All groups share one centre, and each spreads out both ways along 11 directions, with some noise.
In the rows, 128 means zero.
Some rows, each with its group after it:
[118 139  77  84 144 171 133  42 132 136 122  90 100 125  94] : Z_77
[173 141 105 102 142 150 125  96 185 103 213 113 106  91  97] : Z_76
[112 143 196 106 173 142 133 122 115 118 124 175 151 190 179] : Z_76
[136 160 130 163 142 162  74 150  89 129 187 138 101 114 103] : Z_76
[117 127 192 132  79  71  80 162  99 147 180 129 193 117 137] : Z_77
[ 89 146 205 129 126 118 127 131  95 114 147 135 120  90 154] : Z_77
[119 125 119 151  95 134 153  99 156 129 161 132 139 104  90] : Z_265
[134  95 117 156 109 110 118  89 146 107 201 153 101 155  98] : Z_77
[109  96  58 167 121 162  98  89 180 164 206  45 118 103 127] : Z_77
[112 148 125  92  96 169  96  80 148 171 187 126 115 121 136] : Z_265
[139 162  94 113 120 123 159 121 138 143 147 188 110 127 132] : Z_647
[131 120 156 117 130 106  86 134  87 105 116 107 130 124 106] : Z_647
[116 115 168 127 116 147 111  86  97 114 108 100 150 105  93] : Z_647
[110 119 175 127 151 116 112  86 177 141 190  76 141 134 172] : Z_77
[ 99 126 152 152 119 103 181 119 102 133 157 103 140  82 107] : Z_76
[136 163  96 147 166 115 124 187 106 141 149 160 141 166 120] : Z_265
[118 155 141 106 122 128 106 140 118 131 103 129 147 114 116] : Z_647
[106 175 135 186 126 158 167  59 140 146  43 199 140  89 157] : Z_77
[158 155 107 114  75 168 126 143 141 203  92 119 128  87 150] : Z_265
[168 131 142 102 117 116 143 114 139 175 121 108 160 138 164] : Z_77
[190 157 123  92 120 130 139 156 137 105 138 138 179  90  87] : Z_265
[100 120 202 149 123 106 134  74 137  86 157 154  99 103 147] : Z_265
[120 132 181 123 103 134 177 144  54 190 164 101 118 127  96] : Z_76
[141 127  86 110 130 146 173 105 120 160 115 114 123 138 126] : Z_265
[ 98 154 147 137 122 134 139 127 179 139 153 125 108  78 158] : Z_647
[144 163 155  49 115 121 140 126 167 118 159 150 187 136 108] : Z_76
[ 62 120 123 188  73 151 154 112 164 161 130 120 190  85 128] : Z_77
[ 91 140 118 146 115 124 154 123 122 151 120 145 120 110 151] : Z_647
[110 156 113 144 110 147 136 125 172 169 148 146  98 116 141] : Z_647
[152 128 120 137 160 140 124 177 142 157 108  72 117 124 173] : Z_265
[ 98 148  49  80 119 113 119  82 123 106 171  98 133  52 118] : Z_647
[111 117 142 153 144 109  70 158 121 134 151 156 121 192 158] : Z_76
[ 40 140 165 160 109 122 103 211 142 152 183 109 170 130 119] : Z_77
[180 155  86 134 117 131 119 150 130 128 193 143 112  98  79] : Z_76
[180 130 131  90 134 148 117 128 186 134 180  82 110 115 120] : Z_647
[108 128 167 124 119 111 118 170 106 125 164 118 132 120 128] : Z_77
[130 152  94 111 157 126 158 120 107 133 130 145 141 143 112] : Z_265
[ 70 119 169 136 116 126 183  74 107 150 199  97 151 108 116] : Z_76
[ 55 148 120 152 164 129 131  99 122 123 128 145 137 140 146] : Z_647
[149 103 158 135 133 101 140 183 116 118 183 162 137 212  87] : Z_265
[115 153  82 143 164 122 124 150 125 140 159 144 122 146 145] : Z_647
[109 136 160 139 149 151 140 129 106 143  96 131 123 144 165] : Z_76
[154 168  77 173 121 132 185 109 163 109 112 163 138  37 109] : Z_265
[ 80 193 171 149 168 182  62 138 217 117 138 110 136 102 129] : Z_647
[137 148 114 160  91 165 167 129 139 154 171 146 147  71 118] : Z_647
[117  95 110 171 135 105  89 190 122 135 133 103 139 172 111] : Z_77
[ 77 143 136 157 131 157 161 100 179 184  89  95 175 111 174] : Z_77
[144 121 165 131 124  80 104 120 132  71 167 123 134  93 110] : Z_265
[146 169  72 127 158 129 137 111 119 120 140 149 123  95 121] : Z_265
[114 126 158 121 109 104 156 125 137 140 126 134 125 130 124] : Z_76
[ 69 134 170 145 124 112 174 140 135 161 129  99 164 115 144] : Z_76
[146 109 152 109 100 123 198 114  66 174  83  93  99 119 109] : Z_76

New rows, each followed by its group:
[ 88 168 148  92 121 124 134  80 114 127  88 117 169  60 137] : Z_265
[134  79 112 143  91 113 142  98  73 135 167 102 129 115 110] : Z_647
[120 106 132 148 135 123 122 128 115 126 122 100 121 125 136] : Z_77
[151 119 121 165 134 125 158 180 136  94 158 164 121 136 106] : Z_77
[ 91 137 108 128 131  82 113  79 148 106 210 121 137 101 108] : Z_265
[ 61 120 205 130 142 120 175 124 119  86 123 152 109 136 121] : Z_77
[ 19 126 226 125 148 122 130  98 101 110 168  71 217 106 134] : Z_76
[ 59 114 102 174 101 137 148 127 158 190 117 123 130 169 126] : Z_77
[115 145 127 132 137 182 140  67  72 130 108 145 120 111 129] : Z_76
[ 90 142 138 148  93 132 163 172 109 132 164 194 106 128  99] : Z_77
[148  91 128 166 156 108 162 147  49 173 157 122  89 193 164] : Z_76
[117 123 166 161  97 135  85 140 137 150 136 114 105 129 113] : Z_647
[172 134 162 107 163 124 179 161 126 130 126 112 125 134 148] : Z_76
[ 76 119 162 164 105 109 104 155 162 151 115  85 100 113 137] : Z_76
[170 135 188 120 105 166 142 115 141 137 119 140 147 135  91] : Z_647
[ 82 145 113 191 165 119 170 125 143 146 131 197  47 153 200] : Z_647
[ 78 120 113  91 101 156 170  74 116 150 123 118  98 127  93] : Z_77
[165 137 144 173 139 133 154  63 157 139  92 155 147 108 185] : Z_77
[113 101 182  74 128 124  88 123 109 139  69 108 128 195 157] : Z_76
[113 139 175 121  48 156 127 130 142 175 131 162 148 119 111] : Z_265
[107 129 150 132 133 123 131 124 101 104 121 142 149 127 105] : Z_265
[121 156 156 167 134 143 120 125 139 135 125 114 178  57 170] : Z_77
[120 163 166 115 158 113  28 109  92 141 132  61 148  91 163] : Z_77
[146 117  93 135 146 151  95 122 116 125  74 109 101 132 146] : Z_76
[156 122 107 160  95 112 138 167  91 160 132 150  97 122 134] : Z_647
[150  91 105 175 114 128  99 150  49 129 124  87 131  96 112] : Z_647
[122 135 170  87 148 139 116  95 106 107 131 167 156 169 146] : Z_76
[125 138 114 137 179 133 165 140  99 104 136 115 157  98 157] : Z_647
[101 155 124 136 146 178  70  87 147 106 118 152 119 117 139] : Z_76
[ 92 133 143 151 144 120 145 144 149 145 116 151 154 155 172] : Z_76
[100 151 107 126 116 102 130 101 174 132 194 113 161  84 117] : Z_265
[ 92 121 144 146 132 120 135 106 129 113 145 120 136 119 116] : Z_265
[ 86 154 158 141 115 115  69 113 147 106 154 149  98 109 120] : Z_647
[103 144 138  91 133 114 137  87 136 125 162 168 133 162 114] : Z_647
[137 174 148 106 174 160 132 127 140  93 184 121 180  92 118] : Z_76
[ 80 135 167 114 174 145 113 120 108 134 106  55  99 107 162] : Z_77
[ 68 156  90 124 131 108 101 105 148 115 170 124 114  82 140] : Z_647
[125 126 164 129  85 122 188 200 124  86 207 189 150  96  88] : Z_77
[100 108 166 148 129 114 133 111 171 143 193 102 133 140 166] : Z_77
[142 104  83 163 134 149 146  61 129 125 100 132  88 133 127] : Z_77
[ 75 113 211 131 148  80 118 124  67  84  62 168 173 168 169] : Z_76
[127 176 115 130 165 150 151 125 161 107 161 148 129  84 146] : Z_647
[ 62 135 147 163  45 119 168 124 154 212 133 162 109 116 150] : Z_647
[162 135 151 134 128 157 152 139 141 151 129 138 133 148 125] : Z_647
[176 152  90 121 134 118  79 130 192  65 151 155 112  89 102] : Z_76
[105 168  98 149 134 116 168 173 150 149 159 158 119  83 175] : Z_647
[152 100 145 142 133 130 110 115  87 103 122 101 110 114 116] : Z_647
[131 128  99 134 126 150 145 114 144 134 148 124 120 122 115] : Z_77
[ 91 109 146 176 110 123 144  96  52 156 128 147  94 138 129] : Z_76
[ 89 101 103 187 193 138 142 106 122 123 146  79  89 126 183] : Z_647
[107 118 148 155 120 112 130 128  49 127  88 157 138 150 117] : Z_647
[172 110 118 120 143 130 135 144  99 110 153 145 116 172  88] : Z_265
[ 50 116 104 113 127 155  91 125 122 143 140  32 143 109  96] : Z_77
[156 103 152  97 114 120 114 162 125 145 178 119 141 192  99] : Z_265
[ 38 110 123 166 134 144 147 110 143 165 109 124  80 182 130] : Z_77
[126 136 125  94 108 128  92  63  97  83 167 166 153 114  80] : Z_76
[104 122 170 132 137 117 129 121 142 108 160 118 145 121 118] : Z_265
[125 163 182  58 119 106 187 133 152 144 107 167 157 144 138] : Z_647
[124  90 120 181 103 120 121 147 101 180 152 165  58 207 134] : Z_265
[ 88  84 135 169 114 107 125 152 175 111 172 108 181 162 104] : Z_77
[ 99 114 131 125 144 102  87 142 122 146 104  91  81 163 155] : Z_647
